There are 4 nested groupings, the coarsest first. Each group lies inside one group of the grouping before and may be the whole of it. The rows also spread widely along 10 directions, which tell nothing about the answers.
(in the rows, 128 means zero)
Known rows, each followed by its group in each grouping:
[170  95 139 158 104 105 147 171 118 165 176 143 122  88 121 119 100 128
  62 154 133 119 177]
q515 q809 biba q385
[ 60 150 161 159 182  84 173 131 155 151 151 153 132 157 142  74 125 148
 197 160  85 145 141]
q754 q893 Numef q283
[106 150 183  84 122 100  97 155 119 109  97  95 123 173 115 104 158 122
 146 132 101 119 108]
q754 q148 tasup q51
[131  83 158 160 115  99 183 165 128 145 202 162 107  89  69 113 114 160
  80 156 123 108 194]
q515 q413 nabad q863
[146  78 181 132 125  84 150 125  94 104 140 105 142 135  81 145 156 150
 109 102 160  73 133]
q515 q937 Nazam q305
[106 126 134 155 176  69 154 103 159 138 101 131 125 192 122  86 125 111
 154 148 116 122 107]
q515 q413 nabad q600
[108  98 117 166 169  99 190 110 119 190 179 120 129 136 172 143 109 120
 189  97 192 116 144]
q754 q893 Numef q66
[ 89 122 101 129 107 202 131 122 138 153 114 127  94 139 141 135  66 113
 157 158 145 179 176]
q754 q800 fes q686
[140 118 209 153 140  99 137 144  94 140 128 115 166 111 156 129 119 161
 151 103 144 100 111]
q754 q148 tasup q480
[156 100 176 124 126  86 141 151 108 138 103 102  92 164  97 132  92 101
 128  86 208  86 109]
q515 q413 Varu q195
[117 123 136  76 101 166  69  96 104 100  76  63 142 164 122 147 170 124
 142 150 110 141 120]
q515 q413 nabad q863
[114  86  96 172 111 142 154  97  93 146 169 121 155 101 158 140 114 152
 121 169 163 142 177]
q754 q800 fes q686
[120 125 179 163 147 137 163 157 155 181 110 150 112 120 147 115  39 125
 167 120 138 142 141]
q754 q893 Numef q283
[133 127 181 153 151 155 143 154 174 120 146 165 134 103  84 114 141 158
 123 127  45 112 160]
q515 q413 nabad q600
[141 140 122 170 172 150 150 143 178 152 140 156  95 143 128 123 105 102
 161  91 130 115 141]
q515 q413 nabad q863
[124 125 127 185 134 204 149 143 174 121 154 182 123  88 117 124 101 152
 137 142  89 142 191]
q754 q893 Numef q66
[ 95  95 184 117 140  99 179 142  99 169 179 114 120 129 123 147 124 148
 173  93 163 107 148]
q754 q148 tasup q51
[118 130 140 143 138 194 136 147 156 136 170 145 134  92 128 143 145 147
 154 119  76 130 180]
q754 q893 Numef q283
[178  99 170 125 108  81 141 189 121 205 159 103 149  78 142 126 106 110
  56 124 103  99 143]
q754 q800 fes q686
[122 110 166 184 130 101 159 137 117 119 135 157 116 126 105  95  82 158
 124 160 161 124 151]
q515 q413 nabad q863
[128 128 118 164 126 140 135 144 186 113  90 164 103 149  96  85  86 108
 103 170 101 141 152]
q754 q893 Numef q66
[130 127 125 135 168  92 140 121 135 141 155 108 139 159 138 129 177 111
 152 100 115  99 126]
q515 q937 Nazam q305
[110 151 186 158 168 122 140 141 159 124 114 152 135 143 123  95 117 148
 167 130  72 130 132]
q515 q937 Nazam q305
[ 72  87 143 141 147 148 184  98 133 130 154 149  98 154  88 134 109 154
 176 139 148 141 178]
q515 q809 biba q385
[134  83 198 124 113 188 135 116 113 145  84 115 130 115 118 167  64 150
 151 110 150 137 144]
q515 q809 biba q385
[ 92 167 180 142 140 177 123 163 137  65 140 165  82 149  82 108 129 159
 185 114 123 126 167]
q515 q937 Nazam q305

New rows, each followed by its group in each grouping:
[ 91 135 141 138 123  86 157 169 119 143 149 136  71 163 113  86  82 111
 138 146 182 130 154]
q754 q800 fes q686
[123 147 142 140 142 111 117 136 120 144 122 113 121 152 154 107 119 118
 157 139 138 135 123]
q515 q413 nabad q863
[ 99 141 192 160 133 205 131 142 128  73 120 172  93 131  91 123  91 175
 185 120 146 138 169]
q515 q809 biba q385
[ 98 112 132 106 118 121 118 108 104 135 147  85 173 127 143 127 182 145
 125 167  81 134 146]
q754 q800 fes q686
[123 147  59 161 147 169 112 111 166  84 143 147 103 164 112 114 173 108
 138 145 114 129 159]
q515 q413 nabad q863
[133  81 173 133 135  96 160 125 139 123 138 128 139 131  67 123 150 148
  98 135  98  93 143]
q515 q413 nabad q600
[132 142 122 144 131  88 115 145 149 122 114 138 117 163 119  72 132 107
  95 185  90 138 138]
q515 q809 biba q385
[107 136  92 126 126 133 143 166 136 121 194 143  63 157 103 124 151 101
 142 111 167 113 177]
q754 q148 tasup q51
[ 86  79 102 115 108 123 154  87  84 172 127  79 119 159 152 150  90 114
 154 152 207 152 149]
q754 q800 fes q686
[140 104 101 160 134 147 136 100 156 159  90 128 133 144 147 130  80 104
 124 154 119 154 143]
q515 q937 Nazam q305
[145 102 100 142 115 145 134 131 157 160 121 131 118 128 123 128  95 103
  93 159 101 148 166]
q515 q937 Nazam q305
[107  91 136 135 117  96 162 125 103 149 126 110 103 156 119 124  83 115
 131 134 204 121 142]
q754 q800 fes q686
[130  91 204 121 126 131 163 160 105 133 173 115 125 101  88 159 137 155
 132  70 152  74 154]
q754 q800 fes q686
[186 132 151 143 123 166  91 153 147 105  93 115 147 114 129 143 142 112
 110  92 115  91 120]
q754 q893 Numef q283
[102 135  58 132 151 158 146 128 167 175 157 126  85 163 156 135 121  74
 176 120 143 148 164]
q754 q893 Numef q283
[112 137 132 161 129  73 115 113 117 121  96 122 147 160 145  68 117 135
 119 211 114 153 120]
q515 q413 nabad q863
[130 156 108 173 130 123 111 138 124  97 115 142 103 164 141  93 107 115
 140 154 164 138 142]
q515 q937 Nazam q305
[182 123 118 202 144 157 139 152 180 117 123 183 107 120 110 112  90 109
  91 121 126 110 156]
q515 q809 biba q385
[ 82 143 107 133 152 123 148 139 145 112 174 150  71 180  98  99 153 117
 165 142 134 133 171]
q515 q809 biba q385
[142  98 133 171 113 166 141 127 145 141 123 152 128  98 114 124  77 144
 100 169 113 148 171]
q515 q413 nabad q863
[107 127  92 156 145  51 144 118 130 147 143 117 140 167 156  79 144 107
 126 184 129 134 131]
q754 q893 Numef q66
[ 84 134 171 107 137 167 151 164 138 114 161 135  74 147  78 135 131 133
 177  84 141 109 167]
q754 q800 fes q686
[126 118 178 145 144 105 157 160 128 148 178 132 145 102 125 120 145 151
 137 116 105 100 152]
q754 q893 Numef q66
[ 98 111 146 147 149  96 142  90  72 104 162 101 150 153 135 130 174 163
 179 131 176 109 130]
q515 q413 Varu q195
[ 77 132 138 150 163  63 178 139 127 178 179 140 101 159 137  81 107 129
 169 165 132 147 153]
q515 q413 Varu q195
[167 121 123 191 101 117 131 170 106 136 140 150 110 107 153 109  64 122
  92 144 199 124 153]
q754 q148 tasup q480
[100 150 190 191 148 126 154 159 134 145 148 170 144  96 159  81  77 175
 167 165  99 152 158]
q754 q893 Numef q66
[146  78 162 170 146  61 178 124 146 151 115 142 131 141  92 103  91 128
  92 144 137  99 127]
q515 q413 nabad q600
[ 97 139 139 175 195 102 158  98 166 151 116 136 164 158 169 100 133 130
 194 133  91 131 113]
q754 q893 Numef q283
[137  68 151 150 102 150 140  97 143 116  54 123 145 133  91 131  71 133
  84 161 131 129 136]
q754 q800 fes q686
[151  75 113 200 119 132 141  76 137  74  65 142 152 145 103 120  95 136
  95 161 176 112 130]
q754 q893 Numef q66
[ 79 152 157 156 137 104 120 116  77  71 142 117 146 157 142  93 164 169
 175 154 160 120 131]
q754 q800 fes q686
[102 135  91 126 161 129 163 157 165 150 208 145  78 156 113 129 169  98
 160  93 123 109 171]
q754 q148 tasup q480
[117 130 185 114 139 102 118 134 128  94  87 103 132 171 101 110 150 128
 152 114 127  98 103]
q754 q893 Numef q66
[135 124 179 139  85 137 104 156  79  85 104 128  99 136 105 111  85 149
 117 155 191 131 150]
q515 q809 biba q385
[156 145 153 152  88 166  91 178 131  73  85 144  92 130  98 106  86 121
 104 141 162 121 147]
q754 q893 Numef q283
[ 89  93 153 139 129 110 176 132 102 127 198 138 120 123 101 133 148 165
 148 129 152 111 174]
q754 q148 tasup q51
[158 121 118 157 165 119 159 157 172 122 175 153  86 145  78 129 158  99
 121  71 140  68 148]
q515 q413 nabad q863
[ 93 140 143 136 121 169 107 115  84 118 143 102 152 120 176 138 143 161
 193 146 146 151 152]
q754 q893 Numef q283
[109 128 109 117 123 170 129 143 169 132 145 141  97 140  95 122 134 116
 123 155  67 152 184]
q515 q937 Nazam q305
[141 146 149  81  71 136  91 214 101 153 175 104  88 104 118 121 129 114
  89 152 106 142 185]
q515 q937 Nazam q305
[130 176 161 158 137 195 113 191 146 120 172 160 114  88 144 120 129 146
 167 106  99 127 173]
q754 q893 Numef q283
[ 93 138 150 122 105 175 102 132 114  63 122 124 118 142  97 120 154 156
 155 152 127 134 160]
q754 q893 Numef q66
[152  99 154 170 147  62 165 147 125 122 187 149 142 118  97 104 164 146
  85 134 117  80 153]
q515 q809 biba q385
[125 142  84 137 133 106 104 111  73 144 145  80 118 171 191 129 140  98
 174 132 214 134 122]
q515 q413 Varu q195
[100 123 143 172 176 149 137  60 127  93  77 129 144 185 146 128 120 143
 210 118 166 131 108]
q515 q809 biba q385
[166  89 149 137 144 103 151 132 150 154 124 115 128 135 100 141 127 106
 103  97 130  86 124]
q515 q413 nabad q863
[150 151 131 144 113 141 112 182 129 109 114 139  64 158 120 117  86  90
 134  95 206 110 135]
q754 q148 tasup q51
[129 162 105 147 138 134 128 181 160 129 164 148  81 145 121  99 131  91
 124 117 128 114 159]
q754 q800 fes q686
[106 146 127  93  93  94 110 182  88 186 187  95  99 124 154 100 127 116
 119 186 122 162 171]
q515 q413 nabad q863
[ 66 121 109 111 117  80 147 123  74 183 159  83 105 167 179 113 102 113
 183 170 201 165 150]
q754 q893 Numef q66
[117 126 158  81 128 185 115 146 109 132 168  92 103 130 111 176 172 131
 180  70 138 108 156]
q515 q413 nabad q600
[117 121 188 121 105 157  97 119  98 120  64  97 155 134 152 133  94 152
 155 145 132 149 114]
q754 q148 tasup q480
[ 53 125 160 137  95 139 126 109  75  99 102 126 115 157 136 101  77 174
 179 201 177 182 155]
q754 q148 tasup q51
[116 146 100 107 119 133  98 147 149  76 156 126 100 162  71  99 207 116
 103 165  72 120 163]
q515 q413 Varu q195
[ 83 127 227 113 101  83 156 195  66 146 163 118  85 126 113 102  74 161
 167 135 199 127 157]
q754 q893 Numef q66
[136 135 197 174 153 125 139 144 145 103  99 155 122 137 101 101  97 151
 147 117 129 107 121]
q515 q413 nabad q863
[110 103  67  95 119 173 116  91 116 140 152  88 111 162 136 167 169 100
 151 133 146 145 166]
q515 q809 biba q385
[123 108 110  96 125 146 101  94 150 108  98  98 142 168 101 132 184 111
 110 159  64 133 138]
q515 q809 biba q385
[ 64  99 164 123 137 100 193 140 100 168 178 122  84 150 116 129  91 140
 195 117 201 129 165]
q754 q893 Numef q66
[108 158 102  91 110 138  74 137  90 111 143  78 124 163 164 130 190 111
 158 137 138 136 134]
q754 q148 tasup q480
[ 92 117 151 105 141 132 145 131 134 137 138 114 111 160 113 136 144 127
 170 108 125 121 139]
q754 q148 tasup q480
[164 121 133 140 145 138 137 156 159 160 129 127 114 133 137 146 116  90
 130  72 137  97 127]
q754 q148 tasup q51
[150  77 163 130 111  93 121  98  95  91  93  96 158 150  95 131 152 142
  90 146 147  96 119]
q515 q809 biba q385
[113 175 174 121 128 125 108 201 138  90 181 157  95 130  86  78 175 147
 121 150  62 120 173]
q515 q809 biba q385
[ 95 152 202 113 126 139 102 144 115  75  84 113 122 162 105 107 137 151
 178 129 127 121 118]
q754 q893 Numef q283
[175 138 159 142 152  89 138 198 146 153 195 127 135  99 128 124 178 111
 108  74 102  62 139]
q754 q893 Numef q283
[139 151 183 129 131 117 116 187 134 158 154 129 148  98 151 107 139 140
 121 131  60 124 140]
q754 q148 tasup q480
[146  95 104  97  94 134 113 131 109 162 127  81 123 137 143 159 130  93
 107 126 156 126 141]
q754 q148 tasup q51
[166 159 145 191 134 192 120 183 145 152 135 166 109  91 178 130  57 122
 153  92 153 134 152]
q754 q148 tasup q480
[139  91 155 120 117 178 123 112 146  85  77 112 124 147  75 158 131 125
 130  98 142  99 132]
q754 q893 Numef q66
[149 141 169 115 147 145 119 167 132 159 165 108 126 112 137 147 156 122
 153  77 103 100 137]
q515 q413 nabad q863
[123 126 153 128 137  86 121 119  99 136  89  83 136 173 161 120 116 109
 168 117 187 115  94]
q754 q893 Numef q66
[175 135 119 179 144 160 129 156 144 159 126 133 115 116 175 142  78  93
 150  77 185 110 132]
q754 q893 Numef q66
[133 119 247 154 122 102 137 164 102 127 103 135 156 103 126 107  82 179
 133 129 126 113 119]
q754 q148 tasup q480
[124 133  79 170 170 117 157 131 157 136 191 149 117 148 143 122 170 108
 151 105 132 105 153]
q754 q148 tasup q480
[126  89 181 129 122 119 153 135 121 135 129 125 120 126  84 131 110 148
 121 131 134 111 148]
q515 q413 nabad q600
[122 150 111  96 116 132  67 114 107  94  90  67 144 177 154 124 186 101
 150 140 131 127 107]
q754 q893 Numef q66
